There are 3 nested groupings, the coarsest first. Each group lies inside one group of the grouping before and may be the whole of it. The rows also spread widely along 13 directions, which tell nothing about the answers.
In the rows, 128 means zero.
Some rows, each with its group in each grouping after it:
[125 174 112  78 164 130 106 162 181 113  86 116 139 143 194 180 146 149
 115 130 154]
poda k818 k467
[ 85 127  82 123 109 107 125 153 118  61  68 136 105 120 115  70 175  36
  96 163  92]
pivum k8 k9
[120 148 183 146  60 104 157  78 115 151 141 102 126 207 116 123 169 127
 154 121 123]
potuk k700 k277
[108  90  59 171 131 148  91 173 119 111 168 159 105  96  71 103 139  91
 132  91 174]
pivum k619 k128
[135 123 178 163 108 171 122 142 169 128 144 171 119 131 147 158 104 153
 163  92 148]
pivum k619 k304
[ 82 102 134  98 135  89  63 102  60 130 174 115 150 146 115 141 158 128
 103  66 141]
sipek k87 k913
[121 173 164 105 124 142 125 132 150 146 118 159 119  79 117 136 114 166
 150 173 145]
sipek k193 k623
[100 137 170 107 144 116 126 105  98 106 147  97 152 133 125 118 136 139
 140 132 144]
pivum k8 k496
[107 147 116 162 112 157  64 120  67 164 185 156  88 155  98 168  93 100
 149 121 161]
potuk k700 k974
[110 127 110 120 105 134 119 117 133 169 149 106 132 110 151 137 159 135
  99 116 121]
poda k476 k180
[129 138  75 117 155 112  75 131 106 154 153 133  76 115 118 164 162 129
  98  94 120]
sipek k193 k973
[151 100 123 119 144 108 127 132 133 150 110 124 146  95 113 110 113 127
  98 159 133]
pivum k8 k156
[ 67 153  95 142 125 142 107 118  96 112 192  91 141 177 126 104 166 133
 161 103 194]
poda k630 k24
[133 140  95 158 155 156 123 134 137 102 162  93 145 133 155 127 162 126
 124 112 130]
poda k860 k646
[ 87 114  75 130 107 113 124 125 109 147 157 135  80 154 133 104 129 125
 131 114 168]
poda k630 k162
[ 63 131  90 101 143 152 102 169 168  79 103 194 120  82 164  59 121 149
 132 115 113]
pivum k341 k488
[129 145 156 159  95 138 158  90 128 135 154 111 108 117 122 104 159 130
 136 138  77]
potuk k117 k236
[133  81 119 118 148  79 144 114 118 132  99  88 131  77 134 143 144  93
  53 167 103]
sipek k193 k623
[ 86  77 151 145  83 131 159 130 148 108 156 164 139  87 107  54 123 152
 155 103 139]
potuk k700 k277
[ 82  95  79 170 105 141 109 128 110 100 148 127 113 157 142  92 157  84
 120  86 119]
pivum k8 k496
[130 122 149 135 129  96 145 123 134 128 147 104  81 184 140 190 148 136
 146  88 183]
pivum k619 k304
[108 124 137 148 121 134 115 100  88 145 145 111 116 103 133 148 111  87
 100 165  97]
potuk k700 k974
[127 127  95 112 165 124  85 180 163 108 132 147 116 131 129 163 163 133
 120  73 165]
pivum k341 k488
[113 103  94 138 153 134 109 153 138 132 168 105 121  75 109 160 156 118
 110 102 165]
pivum k619 k128
[162  94 131 131 159 117 133 155 158 115 104 144 152  67 110 119 118 137
 102 151 136]
sipek k193 k623
[137 107 119 143 103 137 118 119 114 141 114 169 114 127 146  96  98 101
 100 135  87]
poda k818 k467
[135 150 137 112 139 112  93 129 135 143  74 153 145 204 166 164  81 150
 136 150 175]
sipek k193 k623
[127 119 116 181 103 146 104 153 131 114 154 149 130 116  83 123 157 100
 140 110 154]
sipek k87 k913
[126 132 134 139  91 176  84 150 189 180 122 153 170 137 162 163 126 156
 132 102 152]
pivum k8 k156
[195 150 153 157 179 142  95 130 106 102 130 142 129 142 102 150 103 113
 128 142 103]
potuk k117 k236
[ 75 168 101  94 142 153  69 147 145 120 129 168 123 131 162 134 134 174
 147  96 152]
sipek k193 k623
[ 88 150  99 125  70 147 103 116 146 183 128 131 150 120 127  98 154 141
 125 142 116]
potuk k117 k236
[108 119  70  93 163  91  99 135 154 127  98 128 107 164 198 147 145 168
  99  86 132]
sipek k193 k973
[108 176 171 135 144 163 131  96 118  93 146 125  71 140 214 176 122 121
 129 119  71]
poda k818 k467

New rows. What belongs after each?
[151 143 112  95 172 130 105 157 166 119  73 120 203 149 168 122 107 154
 113 158 165]
poda k818 k467
[137 156  98 138 153 119  97 121 110 134 114 111 119 155 133 150 139 116
 113 152 131]
sipek k193 k973
[139 133 158 158  88 133 167 131 175 134 116 140 106 138 131 136 129 132
 150 143 133]
potuk k700 k277
[132 148 120 174 109 154 157 127 160 128 150 122  71 121 137 126 169 123
 145 120 109]
pivum k8 k156
[196 135 131 174 168 138 134 181 160  56 109 135  89 141 119 181 147  67
 122 130 139]
poda k630 k162
[105 108  72 152 184 163  60 174 123  82 122 129 152 112 141 158 114  81
 102 119 161]
pivum k619 k304
[100  88  51  85 201  82  92 156 141  98 113 113 108 138 183 155 134 141
  82  78 146]
potuk k700 k277
[126 155  85  85 146 122  61 142  90 150 113 127 130 103 108 152 151  80
  71 148 114]
poda k818 k467
[120  98 107 144 143 158  59 145 137 160 127 138 140  71 169 213 105 103
  66 123 114]
sipek k193 k973
[106  76 117 142 112  86 137 131 135  89  96 117 160 209 153 113 121 110
 130 114 174]
potuk k117 k236
[180 125 185 153 151 152 126 132 122 107 161 145 148 122 114 131 108 146
 146 112 138]
poda k476 k180
[ 56 187 108 116 106 162  88 103 122 162 160 119 132 161 169 123 139 168
 158 122 140]
potuk k700 k974
[183 171 116 135 129 138 100 135 125 184 132 165  93 170 125 165  85 143
 142 147 159]
poda k860 k646
[ 90 120 107 143 103 141 136 123 132 146 166 131 101 105 124  90 140 144
 144 116 141]
pivum k8 k496
[ 88  45 115 124 122 103 150 113 143 131 123 158  90  71 189 105  99 147
  81 103  90]
sipek k193 k623
[121 151 104 131 134 117 103 136 103 119 112 145  83  85  98 128 141  83
 102 170 103]
sipek k87 k913
[ 90 125 179 149 134 147 120 141 139  56 121 167 128 122 165 142  94 126
 155 126 148]
sipek k87 k913
[136 110 115 133 100 111 109 128 149 217 155 127 124 108 115 168 133 162
 112 115 171]
sipek k87 k913
[ 84 130 105 115 150 138  93 118 119 135 149 114 113 134 178 148 127 141
 115 101 130]
pivum k8 k496
[148 115 143 105 191  98 131 153 112  30  97 120 167 126 129 105 125  98
 113 149 137]
poda k860 k646
[ 84 147 149 131  95 155 104  99 126 150 141 153 174 179 149  71 107 181
 172 113 147]
pivum k619 k128
[132 118 102 139 117 109 119 126 148 152 114 137  93 169 163 161 140 133
 111 103 133]
sipek k193 k623
[ 53 110 113  92 109 109  99 108  83 136 125 116 131 141 175 146 113  93
  91 133 144]
poda k818 k467
[109 121 117 119 108 114 122 110 124 127 144 128 130 142 113  63 192 147
 125  73  96]
pivum k619 k304
[140 162 127  84 162 126  52 173  96  75 105 195 128 141  92 123 126 104
 129 110 140]
poda k476 k180
[ 79 146 121 124 110 131 102 104 104 119 112 122 151 142 145 103 150 112
 114 147 108]
sipek k193 k623
[ 57 120  98 171 129 149 129 123 116  68 161 124  95 143 165 113 144 113
 150 102 144]
sipek k193 k623
[151 164 152 129 145 131 135 144 154  91 119 126  85 106 114 158 187 110
 126 119  97]
pivum k619 k304
[158 130 119 111 188 135 109 165 147 108 151 132 106  81 136 170 135 148
 113 100 146]
poda k476 k180
[104 155 119 172 103 203 115 142 184 117 123 147 171 145 187  95 123 144
 149 136 128]
poda k630 k24
[117 164 109 117 117 128 112 136 147 117 114 151 109 147 124 101 166 137
 138 114 105]
potuk k700 k277
[227 178 110 145 179 132  97 130 103 150 147 152  65 165 111 162 114 130
 126 127 108]
poda k860 k646
[111 118  53 159 112 124  72 117  81 147 157 138 107 148  96  97 171  96
 101  91 105]
sipek k193 k973
[150  97  96 146 151 116 122 141 103 114 162 126 114 136 105 117 131 113
 120  98 161]
poda k818 k467
[ 73 133  90  84 158 130  83 140 122 101 109 142 128 150 205 136 106 132
 110 110 144]
poda k818 k467
[152 125  96 148 127 134  81 128 127 168 103 122 155 171 132 141 133 107
  97 129 124]
pivum k619 k304
[145 172 142 146 156 154 168 117 155 117 137 167  44  73 149  99 102 183
 159 160  88]
sipek k193 k623
[161 136  88 180 167 155  96 148 114 109 142 128  47 122 149 209 130  45
  80 130  98]
poda k630 k24
[141 109 123 176 118 109 191 124 167 111 127 109  95 177 152 121 122 146
 161 132 165]
potuk k117 k236
[ 93 136 100 110 142 148  94 163 119 116 117 183  55  39 118 140  96  86
 108 161 115]
pivum k8 k496
[136 147 113 125  96 116  97 107  90 204 147 105 124 127  73 128 161 100
 103 152 125]
pivum k8 k9
[127 110 105 139 151 131 116 152 177 147 129 157  86 155 192 196  82 180
 141  94 195]
sipek k193 k623
[117 133 136 153 127 120 116 106 103 114 146 129  90 163 144 155 138 119
 132 107 123]
sipek k193 k973
[123 105  89 106 186 112 109 151 133 116 155 128 122  87 116 101 145 156
 108  97 142]
pivum k341 k488
[153 158 147  91 149 111  88 110  79 153 153 130 123 144 105 143 137 142
 117 115 127]
poda k476 k180
[159 118 133 151 169 113 157 124 104  74 119 129  96 149 144 106  98 109
 125 149 122]
poda k476 k180
[138  86 148 110  84 106 128 128 154 200 140 154 160  89  87  91 144 161
 109 110 135]
pivum k341 k488
[154  94 129 101 160  64 150 129 132 113  89  81 106 115 140 166 165  87
  62 139 103]
pivum k8 k496
[ 71  99  89 147 109 121 104 125  77 124 162 170  54 132 113 118  94  93
 134 111 146]
potuk k700 k277
